All groups share one centre, and each spreads out both ways along 11 directions, with some noise.
In the rows, 128 means zero.
Known rows, each followed by its group:
[153 158 113  79 191 141  57 127 173 117 101 151 110 126 105 195  80]
Z975
[112 158 102 121 107 128 100 116  95 117 167  86 123 144 180 143 130]
Z420
[ 94  95 151 164 156  88  81 114  78  70  95 106  81 174 163  98 150]
Z448
[172 144  84 102 113 135 122 166 147 126 201  89 137 108 156 164 175]
Z933
[112 127  87 147 128 183 140 135 133 127 138 135 120 153 162 115 127]
Z420
[123 112 119 178 181 146 105 114 130  89 154  94  71 128 118 142 112]
Z448
[149 139 104 134 103 104 130 139 124 121 156  90 128 139 148 112 164]
Z765
[195 191 146  99 159 126 101  78 155 144 163 134 112 119  78  83 142]
Z975
[ 89 104 181 133 125 109 129 133  82 115 133 118  97  83 150 163  95]
Z933
[144 130 140 147 140 129 194 110 155 115 125 165 125 124  83 122  90]
Z420
[153 152  82 153  90 104 137 128  85 127 198 182 100 121 163 176 105]
Z765
[161 156 119 105 155  47 189 110 149 104 121  54 131 133 114 136 176]
Z975
[ 47 124 165  86 131 167 150 116 107 153 121 157 177 103 124 130 106]
Z448
[113 146 154 136 147  46 149 117 100  70 132 117  82 151 132  80 119]
Z975
[185  92 163 149 149  62  73  99 148 114 109 144 103 168  64 111 148]
Z420
[131 166 153  90 156 112 165 113 146 110 149  78 134 104 111 112 138]
Z975
[ 72  96 172 126 145 120 125 165  88  97 141  97 117  80 143 119 161]
Z765
[119 141 141 120 115 107 121 142  80 132 156 126 119  62 138 168 136]
Z975
[104 136 124 141 148  70  89 100 114 121 126 103 130 150  76 123 138]
Z448
[183 135  69 175 121 138 131 101 143 148 121  87 122 157 118 139 169]
Z933
[140  91  98 180 128 158 190 183 142  98 155 117  88 125 163  98 146]
Z765
[117  81 127 153  97 149 129 105 129 200 191 127 104 145 139 145  88]
Z448
[134 160 119  74 131  51 132 132 161 118 121  90 151 151 106 142 131]
Z975
[118 216 121 110 152 171 148 100 134 117 132 102 108 101 128  96  76]
Z420
[108 105 143 162 174 171  97 104 105 135  95 190 119 113  89 108 144]
Z765
[171  92 109 193 111 151 187  92 150 186 131 123 105 165 122  99 144]
Z448
[161 155 156  79  86  99  81 122 116 163 169 138 123 129 148  87 131]
Z448
[ 61  82 178 126 161 159 102 121  99 109 150 103 101 133 169 135 112]
Z975
[146  91 152 135 182  91 156 114 106 138 132 147  80  70 120 220 142]
Z975
[120 150 188 143 129  70 142  78  96 187 118 125  91  80  73  87 100]
Z765
[134 172 117 170 153 182 115  87 120 104  88 121 118 135 110  58 133]
Z975
[ 94 114 157 145 150  88 125 119 110 121 144 156  87 122  95 121  76]
Z448
[170 192  69 127  87  84 125 117 107 116 178 134 135 148 150 146 140]
Z765
[172  94  69 180 121 101 113 135 138 130 151 101  83 172 156 165 145]
Z448
[ 88  90 156 112 100 101 137 147 107 171 167 162 154 108 120 123 146]
Z420
[119 100 143 155 132 138 182 126 139 118 148 117 158 131  92  67 193]
Z448
[ 56 121 166 107 153 113  88 144  86  74 110 140 148 116 126 131 131]
Z933
[ 62 125 101 146 169 148 164 149 129  92 198 125  86 120 145 135  86]
Z933
[121 123 126 114 101 188  94 129 138 158 173  71 137 133 163 133 125]
Z975
[185 123  91 124 131  93  84 152 123 130 120 145 106 125 149 189 159]
Z933
[156 128 108 128 152 141 125 174 151 134 130 100  83 100 152 110 146]
Z420
[137 183 121 142 128 140 175 131 132 108 151 122 128 104 104  42 134]
Z765
[197 157  81 131 138 104  82  92 143 170  96 144 137 152  80 133 171]
Z933
[115 131  77 104  99  87 159 200 145 130 139 174 145 132 141 127 121]
Z420
[100  84 117 186 161 118  98 108 127  95 136 110 104 191 100  94 134]
Z448
[112 124 119 125 138  55 179 144 129  91 104 133 151 151 107 114 160]
Z975
[160 125  92 125  97 142 180 125 182 157 168 163 145 170 121 122  97]
Z765
[ 86 137 141  99 163  97  99 148 129 114 160 198  76 138 130 110  56]
Z933
[144 111 115  97 123  93  91 144 140 171 148 213 143 135  95 134 143]
Z933
[136 105 142 124 135 124 111 147 148 128 136 195  86 158 139  98  82]
Z933
[128 109 100 143 106  90  92 127 118 128 143  97 123 174 142 139 155]
Z448
[ 91 112 149 155 100 115 190 127 110 111 120  86 159 115 120 124 138]
Z933
[161 117 147 157 105 101 152 150 133 191 160 153  76  79  93  78 109]
Z765
[111 163 136  90 122 162 122 138 133  97 192 129 144 113 140 120  98]
Z420
[105 148 103 109  90 119 161 135 102 155 162 155 174  99 125 176 135]
Z420
[132 134 146 162 165  76 115  80  83  89 116  58  76 145 150 117 170]
Z975
[119 177  72 121 155 115 158 132 149 116 151 125 142 117  92 134 132]
Z933
[111 141 124 106 142  83 103 161 111  65 121 102 137 124 143 146 160]
Z420
[142 114 124 150 156 121 124 122 147 145  86 116 105 150 109  70 159]
Z420
[159  81 133  97  90 113  76 183 112 130 187 122 120 120 201 170 174]
Z933
[154 137 123 168 123 115 111 115  84 165 145 160  92  80 108 128 150]
Z765
[141 167 128 114 159 135  73 132 138  85 117  72 110 130 134 100 141]
Z765
[166 136 104 135 138  47 128 141 144  92  92 126 122 151 100 141 144]
Z420
[197 173 116 133 121 110 135 132 156 116 181  99  54 121 152 116  74]
Z448
[146 169  52 174 134 149 109  74  89  94 116 185 150 189 126 117 178]
Z765
[113 149 102 155 152 161 173  80 122  99 113 166 139 158 125 135 112]
Z765
[148  73 134 141 143 155 127 144 110 131 125 139 104  99 167 177 171]
Z933
[139  86 156 144  79  93  96  96 100 156 207 116 106 166 149 137 121]
Z420
[148 115 146 138 107  93 127 110 133 171 184 134 100 124  99 106 108]
Z448
[139 176  92  87 105  81 104 183 152  92 152 129 134 145 141 131  98]
Z975

New rows, each followed by its group:
[140  61 181 125  96 113 141 137 112 199 201 137 123  73 117 154 157]
Z420
[103 134 131 140 109  38  86 115  61 107 113  76 134 149 145 124 186]
Z975
[179 111 102 125 143 149 117 126 140 153 151 130 111 133 151 131 188]
Z933
[ 78 116 136 127 114 114 190 149 125 146 116 142 127  97 121 165  64]
Z975
[190 134 109 115 143 128 144 139 154 140 167 132 119  97 119 165 165]
Z975
[123 141 115  76 104 124 132 167 136 123 191 177 163 106 133 170 114]
Z765
[120 151  85  99 125  81 137 146 142  68 129 106 140 189 168 161 110]
Z765
[135  91  87 119 123 137  76 205 146 104 166 147 113 156 180 144 155]
Z420
[183 128 121 161 156  76 127 117 144  83  99 101  86 149 108 145 138]
Z420
[152 116 151 101 124 148 134 164 127 116 168 118 113  87 179 151 146]
Z933
[102 151  96  99 115 124 150 195 136 123 158 101 113 113 180 105 121]
Z420
[156 171 117  88 147 136 115 185 142  60 141 133 143  92 139 118 168]
Z448
[ 77 115 160 142 174 115  94 117  85 100  93 149  76 104 141 175  73]
Z975
[168 157 106 120 107  87  67 144  97 149 163 119 114  78 124 159 172]
Z765
[114 104 163 126 105 155 185 132 117  97 213  79 155 101 150 135 155]
Z420
[154 131 135 101  96  83 135 176 118  94 164 100 152 120 150  92 210]
Z448
[103  88 120 138 123  91 117 137 115 128 124 108 111 152 159 169 118]
Z975
[105 132 131 160 138 110 165 137  60 104 102 129 123  52 128 170 164]
Z975
[143 123 104 163 171 134 128 129 148  96  75  74 106 159 134  75 183]
Z420
[130 116 143 120 127 125 139 106 117 165 151  68 129  96 139 177 153]
Z975
[146  85 128 160 101 136  85  87 113 133 171 116 123 193 148 130 153]
Z420
[157 141 106 116 135 109 123 148 117 120  83 138 172  78 103 192 189]
Z933
[145 123 164 108 153  71 152 134 113 108 185 110  74  81 145 164 132]
Z975
[141 105 113 172 172  86  98 134 123 100 153 131  79 115  82 168 130]
Z448
[173  85 112 145 126 115  86 139 151 130 143 151 120 170 117 128 156]
Z420
[127 115 149 120 104 103 190 136 145 134 168  15 115 124 165 108 137]
Z765
[151 121 152  86 149  83 175 129 177 117 187 110 113 141 121 116 128]
Z975
[158 143  88 128 113 122 119 166 147 103 167  78  93 151 182 119 130]
Z420
[ 61 127 120 120  96 104 146 110  69 184 128 128 167 112 137 142 167]
Z420
[105  66 177 133 104 113 107 122  97 140 182  95 133 149 143 103 180]
Z420
[178  95 151 140 114 115  80  92 121 148 173 120 136 143 105 141 178]
Z420
[ 84 172 150  93 121 176 179 112 104 111 185 128 180  70 122 143 120]
Z420
[149 106  78 135 103 113 125 151 127 170 135 158 142 131 133 167 164]
Z420
[157  90 172 158 140 160 167  92 127 139 156  74 121  95 116 122 184]
Z420
[165 171 103  99 150  99 160 138 199  92 127 134 138 179  93  71 121]
Z975
[161  99 169 123  83 139 170 175 161 121 115 179 138 129 134  94  89]
Z933
[211 112 160 157 158 132 124  86 145 146 140  96  79  98  98 147 141]
Z420
[124 134 105 154 131  82 147 113 119 133 105 111  87 148 140 162  75]
Z448
[147 127 130 142 129 113 124 103 103 133 144 135 115 101 124 201 120]
Z420
[126 121 115 144  77  84 158  89 104 175 152 142 156 151 115 146 128]
Z420
[139  98 159 132 126 157 114 112 165 186 144 161 111 147  95  71  96]
Z765
[194 131 140 136 127 180 144  98 153 189 156 163 111 101 106  98 128]
Z448
[161 122 117 111 111  78 105 161 113 146 158  89 112  88 151 183 176]
Z420
[209 162  99 125 169 128  87 103 149 131 124 148 108 119  96 147 167]
Z975
[193 161 112 142 176 112  99 147 149  83 149 148  75  94  89 137 124]
Z448
[166 125 120 118  97  72 154 139 154 131 197  48  89 158 176 132 124]
Z975
[161 117 112 147 129 112 136 163 160  89 149  72  89 166 164  86 144]
Z420
[ 87 185 129 115 166 146 142 134 131  85 112  98 103 121 149  73  89]
Z420
[110 136 130 127 147 142 139 109 121 152 103 186 150 104  84 133 125]
Z420
[133 156 165 139 163 126 150  87 138  84 125 152 102 128  92 124  55]
Z420
[129 118 171  89 148 105 153 122 122 139 187  71  94  74 148 187 119]
Z975
[120 101 109 128 150 143 165 149 174  84 106  79 145 172 149 129 151]
Z765
[ 85  86 117 166 160 112 109 152 137  72 157 135 104 180 112 106 113]
Z448
[141 116 149 152 160 158 120  76 130 161 100 109 119 128  93  80 167]
Z420
[103 137  91 137 126 128 183 155 117 141 119 145 111 102 156 157 101]
Z420
[ 94 150 123 146 117  73 155 128  72 122  73 112 137  80 119 164 141]
Z975
[153 175 131 119 145  81 131  92  97 139 128  66  94  86 136 158 151]
Z933
[109 105 150 139 162 108 131 114 122 157  70 180 120 108  80 154 117]
Z765
[103 136 170 105 158 111 144 143 106  83 116 121  96  89 155 133 109]
Z933
[ 93 138 130  85 104 111 129 156 115 137 162 136 136 110 155 170  87]
Z448
[104 146 154 103 103  71 145 107  85 137 158 134 161  86 107 180 123]
Z420
[100 195 124 152 123 127  83  64 127 113 136  75 135 170  73  77  65]
Z933
[192 138 111 128 130 172 108 114 157 180 186 135 121  87  97 158 142]
Z448
[159 115 161 134 163 117  95 150 143 101 148  66  56 112 156 103 133]
Z420
[134 151 135 132 102 120 131 157 112 123 197 110  98  93 149  94 129]
Z765
[163 130 131 105 141 136 134 119 177 133 170 172 152 162  87  53 162]
Z975
[167 137 109 145 148 199 192 116 202 150 111 153 144 128  75  80 123]
Z765
[129 133 149 108 109  64 144 144 116 137 120 171 132 117 116 111 126]
Z448
[101 175 128 124 124 155 171  91 115 161 138 134 135 104 120 118  90]
Z420
[124 153 148 112 126  92 158 119 124 165 131 137  96  74 111 173  46]
Z975
[101 162 146  67 111  65  96 172 113 114 169 120 127  99 139 126 111]
Z420
[112 172 118 101 127 144 161 153 121  78 174  98 159 100 145 120 153]
Z765
[145 136 107 159 118 153 169 112 134 154 154 137  86 130 149 148  77]
Z420
[100  97 170 124 148  96 166 122 147 153  96 136 113 117 102 137  81]
Z765
[ 63 124 139 127 158 164 143 139 118  75 124 173 135 134 131 115  92]
Z420
[152 100  81 138 108 137 144 180 141 139 168 167 113 119 160 180 123]
Z420
